The groups are shells around one centre, one inside the other: the same stretched ball of 3 dimensions in 9 sizes.
In the rows, zero is written as 128.
Known rows, each followed by its group:
[125 146 187 107 166 129 111 186 180  97 119 115  80 174] => z_554
[152 161 159 112  79 135 130  79 111 128  72 122 155 101] => z_294
[117 139 184 104 153 123 134 193 165 107 116 131  77 151] => z_294
[120 144 181 111 175 128 105 193 177  95 124 112  78 182] => z_198
[112 137 187 107 178 124 119 215 181  96 129 123  63 177] => z_801
[160 169 153 118  85 141 107  62 111 123  72 105 168 118] => z_416
[150 164 151 122 109 139  98  87 120 116  84 100 153 140] => z_164
[105 133 185 107 178 121 128 225 176  99 131 129  58 171] => z_696
[146 164 155 124 131 140  84 106 136 106  95  92 141 163] => z_346
[123 141 192  99 146 124 138 186 172 107 112 133  78 144] => z_696
[155 165 152 117  78 138 120  67 104 128  70 114 165 106] => z_164
[117 140 182 107 160 124 125 196 168 103 119 126  76 161] => z_164
[131 153 164 121 158 134  90 153 155  99 112  99 109 179] => z_198
[146 156 164 107  75 131 147  92 111 133  73 134 145  89] => z_346
[136 150 171 106 101 128 143 127 129 124  88 133 122 110] => z_241
[156 167 143 122  78 140 111  57  96 129  69 108 174 110] => z_241
[152 167 134 130  88 141  98  59  91 126  73 100 177 124] => z_554
[124 143 187 103 147 126 131 181 167 106 112 128  83 149] => z_241
[150 165 141 126  97 139 100  73 103 122  78 101 166 130] => z_416
[166 175 139 126  74 145  96  33  94 126  63  96 190 116] => z_346
[122 148 166 119 167 131  96 174 159  99 119 105  96 181] => z_801
[157 164 159 111  68 136 134  66 106 132  66 123 163  92] => z_198
[107 134 181 107 167 121 132 214 167 104 125 132  66 161] => z_696
[125 147 179 111 166 130 105 180 172  97 119 111  87 177] => z_801
[124 143 185 103 141 125 135 176 162 109 109 131  87 142] => z_294
[125 143 168 108 112 125 147 149 128 123  95 138 110 114] => z_554
[148 157 168 107  85 132 138  97 121 127  77 128 141 101] => z_416

New rows, each followed by its group:
[117 139 187 103 156 123 134 198 170 105 118 132  73 153] => z_241
[159 166 148 116  59 138 129  48  89 136  60 119 178  87] => z_696
[120 140 189 102 151 124 135 191 170 106 115 132  76 149] => z_416
[116 142 170 115 161 126 114 185 156 104 119 118  88 167] => z_241
[136 158 143 129 129 136  92 113 118 112  97  98 141 156] => z_554
[133 148 180 104 123 128 135 149 150 114  99 129 105 130] => z_164
[131 145 175 103 104 125 153 141 132 125  91 141 111 106] => z_346
[116 140 174 111 152 125 126 185 154 108 115 126  86 154] => z_294
[125 143 190 100 144 125 136 181 169 107 111 132  82 144] => z_198
[151 166 144 127 105 141  93  77 110 118  82  97 163 139] => z_416
[126 151 162 122 165 133  90 163 154  99 117 100 104 183] => z_696
[137 152 178 108 131 131 120 143 154 110 100 118 109 144] => z_294
[129 149 158 116 117 129 126 134 123 120  95 123 123 129] => z_416
[128 150 172 115 156 132 102 163 160 101 113 108 100 171] => z_294
[151 164 158 118 108 139 103  91 126 116  84 104 148 136] => z_164
[145 157 156 113  80 132 137  89 106 131  75 127 150  98] => z_801
[135 155 167 118 152 135  92 145 155 101 108 100 113 173] => z_198
[161 169 152 118  78 141 111  56 107 126  68 107 172 111] => z_416
[163 168 161 111  71 139 123  58 112 128  66 115 167 100] => z_554
[163 173 132 129  68 143 101  31  82 131  61  99 195 109] => z_554
[154 168 138 128  91 141  97  61  97 123  74  98 175 127] => z_198
[128 144 182 102 126 125 142 162 152 115 102 135  96 128] => z_241
[118 138 184 101 135 121 149 185 155 114 109 141  82 130] => z_696
[112 138 185 107 175 124 121 212 178  98 127 123  66 174] => z_416
[122 144 181 109 163 128 113 185 170 100 119 117  83 169] => z_294
[127 149 173 114 157 131 105 167 161 101 114 110  97 169] => z_164
[137 150 170 105  93 127 150 122 124 127  84 138 125 100] => z_696
[165 170 153 116  66 141 118  44 102 130  62 111 178  99] => z_696
[152 162 157 113  78 135 129  76 108 129  71 121 157 101] => z_294
[127 149 159 119 138 130 111 148 136 111 105 113 114 153] => z_164
[132 154 156 122 136 133 101 134 133 110 102 106 124 156] => z_164
[157 165 167 110  88 138 121  79 126 122  75 115 151 113] => z_346
[122 145 178 112 167 129 107 185 170  98 120 113  84 176] => z_241
[125 145 163 112 116 126 138 146 125 122  97 132 114 122] => z_346
[143 155 167 108  92 131 138 107 123 126  81 129 135 106] => z_294
[117 141 186 107 174 126 115 203 180  97 125 119  70 176] => z_801
[158 167 155 117  84 140 112  65 112 124  72 108 165 115] => z_241
[163 172 145 123  81 143  99  47 102 124  68  98 180 120] => z_198
[137 159 149 128 137 137  86 119 129 107 100  95 136 166] => z_696
[162 170 147 121  74 141 109  48  99 128  66 106 179 109] => z_416
[129 149 182 110 163 131 104 173 174  97 116 109  90 176] => z_554
[149 165 146 126 109 140  94  85 114 116  84  98 157 142] => z_241
[160 169 137 123  58 140 118  35  79 136  59 111 190  92] => z_554
[161 170 144 122  71 141 111  46  94 130  65 107 181 106] => z_416
[136 158 148 127 136 136  89 121 127 109 100  97 135 163] => z_696
[136 155 146 122 101 132 120 105 105 125  85 117 145 121] => z_554
[129 144 182 100 113 125 152 154 144 120  96 141 101 113] => z_696
[140 160 155 124 140 138  86 121 139 105 101  94 132 168] => z_198
[161 170 139 122  57 140 119  35  82 136  58 112 189  91] => z_346
[119 143 179 112 170 128 109 191 171  98 122 114  80 177] => z_241
[138 151 171 107 103 129 139 124 130 122  88 130 123 113] => z_164
[102 130 188 105 184 119 130 237 181  98 135 131  50 175] => z_554
[148 158 167 108  87 133 136  97 121 126  78 126 141 104] => z_241
[157 167 145 121  74 139 115  55  96 130  67 110 175 106] => z_241
[144 158 170 112 119 135 112 118 143 112  92 112 127 140] => z_294
[131 147 179 103 120 127 140 151 147 117  98 133 104 124] => z_294
[105 134 180 110 180 122 121 222 172  99 131 125  62 176] => z_346
[146 163 152 123 122 139  92 100 127 111  91  97 145 152] => z_241
[126 150 163 120 156 132  97 158 150 102 113 104 107 173] => z_241
[141 157 176 111 138 135 104 137 159 104 102 107 114 158] => z_554
[125 146 182 108 157 128 115 178 170 101 115 118  86 165] => z_241
[130 153 159 122 146 133  97 144 142 106 107 104 117 166] => z_294
[110 133 190 100 156 119 146 212 170 108 120 141  64 146] => z_346
[143 162 153 125 136 140  82 111 135 105  98  91 139 168] => z_346
[148 158 172 106  96 133 131 104 133 121  82 123 134 113] => z_801
[128 146 185 104 143 127 128 171 165 107 109 125  90 148] => z_241
[149 159 159 111  79 134 135  84 109 130  73 125 152  98] => z_241
[149 159 168 108  91 134 131  97 126 124  79 123 140 109] => z_241
[146 163 148 126 119 139  90  95 121 113  89  96 151 151] => z_416
[136 156 158 121 139 135  96 131 139 107 102 102 125 162] => z_164
[140 156 151 119  99 133 122 102 109 125  84 118 145 118] => z_241
[162 172 135 126  64 142 108  33  82 133  60 104 192 102] => z_346
[116 139 180 107 152 123 132 191 159 108 116 130  80 151] => z_294
[121 142 172 108 132 125 136 167 143 115 105 132  98 134] => z_241
[160 171 136 126  71 142 105  40  86 131  64 103 188 108] => z_696
[127 148 180 110 159 130 109 173 169 100 115 113  91 170] => z_416
[123 146 163 116 137 128 120 157 137 112 106 120 107 146] => z_294
[151 160 155 111  66 134 141  72  98 135  66 129 161  85] => z_346
[139 158 151 124 125 136  98 113 125 113  94 103 138 150] => z_164
